There are 6 hidden switches. A switch that is on adds its own fixed numbers to the row, and there is some noise. The rows also spread widely along 4 directions, which tell nothing about the answers.
(in the rows, 128 means zero)
Some rows, each with its switches (1 for on, 0 for off) after it:
[146 119 182 131 116 160 147 134 154  91 152 150 122  81 104 126 133]  0 1 0 0 1 0
[114 119 156 182  76 172 165 149 114  94 140  93  93  52 134 129 147]  0 1 1 1 1 1
[111  96 167 171  95 187 126 159 105  99 132 114  92  97 128 150 164]  1 1 0 1 1 0
[129 148 129 212  90 179 181 137 101 107 108  81  87  84 133 113 134]  1 1 0 1 0 1
[170 117 203 134 125 210 167 134 174 111 168 158 104  59 124 105 138]  0 1 0 1 0 0
[ 76  97 106 179  93 173 133 153  74 108 140  87 111  66 164 132 148]  0 1 1 1 0 1
[119 107 119 147 125 136 148 135 123 122 118 116 113 103 134 137 128]  0 0 0 0 0 1
[147 173 146 164 108 137 173 133 135 103 127  96 116  94 101 115 132]  0 0 1 0 1 0
[124 160 139 171  94 179 167 148  93 118 134  90  90  91 137 137 143]  1 1 1 1 0 0
[168 132 185 128  85 119 199 132 142 136 130 136  67  91 114 159 120]  0 1 0 0 1 1
[130 125 122 144 125 133 160 131 133 115 122 115 114 100 127 133 116]  0 0 0 0 0 1
[125 109 157 184  95 169 166 149 137 103 114  95  97  79 126 121 149]  0 0 0 1 1 1
[ 99  73 152 157 135 199  95 160 156  57 158 120 147  70 122 114 165]  0 0 0 1 1 0
[111 104 155 135 108 154 143 140 106 147 152 121  88 109 151 155 140]  0 1 0 1 0 0
[156 106 194  95 102 152 187 141 157 141 167 150  60  73 147 168 126]  0 1 0 1 0 1
[120 119 144 154  96 180 164 147 123 103 155 111 100  48 149 128 135]  0 1 1 1 0 1
[139 127 157 182 103 181 168 154 150  69 119  91  95  71 111 126 147]  1 0 0 1 1 1

New rows, each followed by its switches (1 for on, 0 for off):
[122 129 146 116 130 154 145 144 151 110 164 115 111 101 130 145 132]  0 0 0 1 0 0
[138  91 140 165 114 152 158 137 112 148  93 130  99 108 146 126 141]  0 0 0 0 0 1
[139 130 162 126 110 162 180 133 161  97 172 126  93  59 130 140 119]  0 1 0 1 0 1
[103  94 135 128 113 153 119 147  84 139 145 137 118 102 150 151 145]  0 1 1 0 0 0
[102  39 153 145 106 223 108 183  97 100 141 143  94  54 174 155 177]  1 1 1 1 0 1
[133 147 140 167 121 194 153 159 122 104 127  94 103  83 129 121 153]  1 0 1 1 0 0
[152 144 158 178  95 180 192 141 131 113 122 108  72  75 126 126 131]  1 1 0 1 0 1
[140 109 157 184  94 160 186 138 109 169  94 101  68 105 153 126 151]  0 0 0 1 0 1
[134 150 124 149 130 135 152 139 114 125 115 108 104 134 115 143 127]  1 0 0 0 0 0
[152 133 153 140 120 174 180 149 157 101 133 113  77  80 126 143 133]  1 0 0 1 0 1
[104  87 135 106 126 144 139 152 148 104 162 118  97  86 148 169 135]  0 0 0 1 0 1
[140 142 156 121 129 160 161 149 147 113 145 115  83 106 124 157 138]  1 0 0 1 0 0
[139  76 165 136 123 202 137 149 136  94 146 165 129  39 143 115 146]  0 1 1 0 0 1
[111  58 163 174  93 171 139 160 114 123 113 108  88  89 146 144 169]  0 0 0 1 1 1
[109 118 110 233 102 189 132 163  92  65  81  75 135  73 112  93 160]  1 0 1 0 1 1
[131 160 128 154 102 148 193 139 129 120 135  84  86  76 137 134 129]  0 0 1 1 0 1
[104 136 139 174 103 160 143 153 115  94 141  79 115  88 124 126 153]  0 0 1 1 1 0
[ 94 118 139 114 107 149 138 151 104 129 173 115 100  91 155 169 141]  0 1 1 1 0 0
[ 78  94 120 140 118 160 109 141 100 110 166 114 121  98 147 147 141]  0 1 0 1 0 0
[139 112 139 186 108 183 156 140 108 107 106 126 109  83 125 112 135]  1 1 0 0 0 1
[129 139 153 150 113 149 144 128 144  81 156 125 134  83 102 120 122]  0 1 0 0 1 0
[106 104 153 214  70 173 141 155  59 143  92  91  72 124 138 142 172]  1 1 0 1 1 0
[113 146 118 136 128 134 138 120 121 100 158 121 138 104 118 130 111]  0 1 0 0 0 0
[114 136 131 158 123 153 147 134 129 117 138  96 116 105 131 122 134]  0 0 0 1 0 0
[108  88 137 203 110 209 141 141 116  92 134 112 127  52 143  89 147]  0 1 0 1 0 1
[154 123 146 157 122 177 165 152 125 109 105 122  99  76 127 131 144]  1 0 1 0 0 1
[ 99 145 100 202 115 151 136 118  87 106 127  93 147 108 118  86 124]  0 1 0 0 0 0
[158 160 126 149 135 154 177 133 160  76 124 112 114  84 102 123 112]  1 0 0 0 0 1
[130  80 160 181  98 184 133 157 113  83 110 134 111  74 118 128 154]  1 1 0 0 1 1
[130 128 132 159 105 155 156 160 125  76 116  98 107  81 114 146 140]  1 0 1 0 1 1
[128 102 137 137 118 162 142 145 120 100 134 139 103  88 132 154 128]  1 1 0 0 0 1
[131 129 155 117 126 167 153 148 142 121 159 119 100  85 140 148 146]  0 0 1 1 0 0
[143 114 153 126 106 158 165 140 124 121 146 145 102  67 140 142 128]  0 1 1 0 0 1
[152 133 163 188 127 205 162 131 145 118 119 113 117  83 123  77 149]  0 0 0 1 0 0
[166 140 163 147 129 192 181 148 179  77 136 116  95  59 115 119 132]  1 0 0 1 0 1
[121 158 144 140 102 155 170 139 117 123 168 103  98  80 135 140 129]  0 1 1 1 0 0
[137  91 159 167  93 155 159 153 110 130  97 118  94  85 134 137 156]  0 0 1 0 1 1
[169 146 180 152 118 205 188 140 172  68 155 131  94  43 115 112 123]  1 1 0 1 0 1
[127 103 159 134 118 133 138 142 128 125 128 126 110 121 118 151 146]  0 0 0 0 1 0
[134  97 179 169  85 182 161 158 130  93 132 114  74  71 128 147 151]  1 1 0 1 1 1
[155 171 136 176  97 135 202 128 110 127 105 108  81 100 116 131 110]  1 1 0 0 0 1
[103 148 122 177 109 190 137 151  98  85 151  87 116  75 133 125 140]  1 1 1 1 0 0
[159 136 193 119  98 146 172 141 137 128 152 146  88  84 118 155 137]  0 1 1 0 1 0
[ 95  68 137 159  91 164 139 149  87 142 131 112  87  94 168 153 150]  0 1 0 1 0 1
[138 119 166 158  87 166 175 172 119 114 112  94  57  85 133 168 158]  1 0 1 1 1 1
